The same things were measured in two ways. Each way mixes the same 4 hidden numbers, adds some noise and spreads widely along 2 directions of its own, which tell nothing about the thing.
Some things both ways: the first way, then the second way.
[ 23  40 -16 -52  31  66  32 -30  71 -30  -5  -8 -18  61 -30 -39 -35]
[ 40  34  -6  36  92 -30  42 -16  41  19 -41   5  30]

[-31  16  -8 -16  34  36  28  13  58 -44 -21   2   2  40 -35 -39 -15]
[ 40  31  14 -20  23  18  21  13  36  40 -21 -22   9]

[ 28   7  12 -52  40  61  48  32  92 -35  34   2   2  40 -23   2  27]
[ 10  47 -58   9  79   8  26  69  36   2 -86 -54  -3]

[  3  11  16 -20  27  15  13  -2  18  -6  22  31  -6   7  23  31  17]
[ -4  13 -30 -49  -1   3 -11   1   1 -18 -10 -26 -29]

[ 71  42  -2 -57 -30  56 -45 -98 -11  24  49  13 -29   1  72  41 -29]
[  39 -101   19  -17  -10  -28   35  -82   40  -88  -52   79  -42]

[ 18  14  -8 -43  13  50 -33  23  47 -42   9  58 -24 -17 -12 -16  10]
[ -1  15  -2 -62  -6 -18  34   9  -2  15 -33 -38   8]

[-15  14 -25 -15 -20  39   7 -28  -5 -29  18 -31  32   5 -18  -3 -27]
[ 19 -11  25  26  14  -5  13  -2  11   9   0  18   8]

[-16  17  -9 -18  10  28   5  -1  14 -32   4  14   4   2 -14  -6 -14]
[  6  -2  15 -32 -11   8  10  13   7   6 -15 -14  -7]

[-42  -6  -3  -8   7  27  -3  30  22 -49   2   2  20  -2 -22  -9   9]
[-12  49  -5 -18   9  -5  -8  12 -19  45  30 -33  22]

[-54  -1  12  12  -2  16  35 -15 -11 -23  28 -53  51  23  13  27  -4]
[-20  31 -33  28  20   8 -39  21 -27  -6  33 -10  -5]

[-19  19   1 -10   2  20   4 -40 -17 -10  16  -6  14  14  23  17 -19]
[-19   3 -26  -5   1 -21 -22 -16 -29 -11  35   2  -2]

[ 22  35   7 -52  33  69   9 -54  88 -23   1 -26 -24  87  24 -29 -30]
[ 44   4 -30  36  85 -14  32 -16  51 -33 -69  25  -4]

[ 12  -2   9 -30  -8  39 -11   8  11 -20  50   7  13 -21  14  39  29]
[  4 -19  -5 -35 -14  17   9  27  14 -26 -40 -14 -28]

[-60  -8  21  10  33  -5  25  27  13 -32   4   3  25  10   9  18  25]
[-53  63 -61 -39 -11   7 -47  47 -53  12  35 -70 -12]

Other things, the second way, with their names:
<305>: [-28  29 -53  -9  23 -12 -12  30 -25  -9  -9 -36  -6]
<70>: [-14  57   2 -22 -13  63 -31 114  -4  52   7 -76  -8]
<214>: [ -8  49 -22 -33   3  26 -19  47  -7  22  -2 -50  -8]
<311>: [ -6 -16 -10  11   4   1 -10  -4  -6 -30   2  18 -19]
<23>: [-16 -15 -10  15 -24  -6 -51 -33 -32 -36  69  37 -19]
<56>: [-23 -11   1  30   4 -52 -11 -63 -43 -10  60  44  23]
<7>: [ 18  13 -48 -43  29   1   7  -5  26 -27 -46 -22 -30]
<77>: [ -5 -15 -22 -53 -33  25 -28  16   1 -36  -5 -13 -49]
<377>: [ 20  33   6   5  33  30  11  62  29  32 -38 -35   0]
<102>: [ 29 -22   0 -32   8  -1  27 -10  33 -28 -47   5 -22]
<196>: [ -4  40 -17 -78 -23  -3 -25 -30 -17  23  43 -34  -5]
<367>: [  7 -22   9  20  17 -31  14 -35  -2 -11   1  35   9]
<443>: [ 35   6  13 -32  11  20  22  14  41   5 -40 -13 -16]
<395>: [-12 -17   5 -32 -35 -18  -9 -31 -30 -12  32   8  -9]
<375>: [ 13 -32  36  44  10 -10  16  -4  10  -3  -3  41  12]
<66>: [-40   9 -54  34  12 -14 -50   0 -43 -42  39   9 -17]
<349>: [  5  18   0  12  27 -31   2 -43 -12  14  34  15  23]
<103>: [ 14 -30  22  24  28 -30  38 -17  14  -9 -30  33  16]
<85>: [-17   9  10  26   2 -26 -12  -8 -30  19  44   7  26]
<161>: [  6   5  -9  15  20   6 -15   7   7  -7   5   5  -7]
<426>: [-27 -10  14   8 -19  -9  -6  18 -30   6  27   5   8]
<291>: [-17 -31 -30 -37 -15  -5   6  19  -3 -51 -47 -14 -38]
<217>: [-10   9  17   2  -4 -26  -4 -28 -25  21  46  10  24]
<69>: [-38  36  -1 -37 -34  -9 -25  14 -55  40  58 -36  20]
<16>: [-33   5  37 -40 -54  -4  -4  20 -42  42  50 -24  19]
<223>: [-10 -36  10  56   4   0 -11  22  -9 -36   6  35 -11]
<359>: [-36  -7  31  58 -20 -18 -22   8 -47  11  64  26  31]
<112>: [ 10 -26  10  -4  11 -27  18 -41   1 -19  -5  30   1]
<243>: [-11 -17 -21  22   3 -16 -30 -36 -19 -47  35  33 -19]
<315>: [-18 -64  36 -25 -61 -26  -5 -40 -30 -31  37  36  -8]
<258>: [ 60 -17   6  47  74  -1  41  -1  66 -14 -69  33  -3]
<382>: [-10   6  -5 -51 -19 -22   2 -28 -23   3  20 -12   2]
<31>: [ -4  16 -30  44  38   5 -22  22  -2 -13   3   3 -10]
<316>: [ 14  22 -32  44  52  13 -23   9  15 -15   1  12 -14]
<274>: [-26  -6  12 -13 -29 -29 -13 -29 -40   6  56  12  14]

Some of these things the first way, each followed by its name:
[-33   0   4  -9  -8  35   8 -19   7 -33  26 -48  33  21  14  10  -5]
<161>
[-28  10  19  -2  23   0  21 -25  -8  -3  11   3  13  19  33  36   2]
<77>
[-68 -13 -24  13 -68  40 -40 -27 -47 -50  27 -71  57 -21   0  -5 -30]
<359>
[-47 -21  14  -6  15  26   4  52  35 -56  17  -9  30   3 -10   5  34]
<214>
[-32  -4  16 -11   4  31  40 -30  16 -22  34 -69  42  47  15  20  -6]
<316>
[-35 -19   3 -25   6  53   7  46  64 -70  18 -36  28  23 -35 -26  17]
<377>
[-26   3 -22 -17 -44  56 -32 -43  -3 -48  23 -59  28  10   0 -23 -39]
<375>
[ -3  16 -18  -6 -49  23 -49 -53 -67  -6  35   4  17 -50  36  36 -23]
<315>
[-102  -34    9   23   16   12   35   75   27  -76    2  -43   62    9
  -52  -15   27]
<70>
[ -9   8   2 -27  13  43  10  11  41 -37  15  -1   7  16 -13  -5   6]
<443>
[-14  -4   6 -10 -16  30  43 -14  -8 -14  63 -53  58   5   5  52   8]
<31>
[-52 -12   4 -10 -52  54 -50 -46  -6 -50  29 -91  43  25  35 -17 -24]
<223>
[-69 -17 -20   6 -33  23 -61  30 -16 -68   5  -1  25 -42 -19 -19   0]
<16>
[-38   4   9  18 -32  -1  20 -57 -74  10  52 -51  56 -11  46  68 -14]
<23>
[ 28   6   2 -53 -15  83   1 -25  53 -34  48 -46  13  33   3  -3  -4]
<258>
[-20 -10  18  -8  13   8 -13  34   2 -29  23  42  12 -32  13  33  45]
<196>
[ 15  12 -22 -45 -35  67 -40 -40  21 -36  25 -19  -4   4   4 -16 -30]
<103>
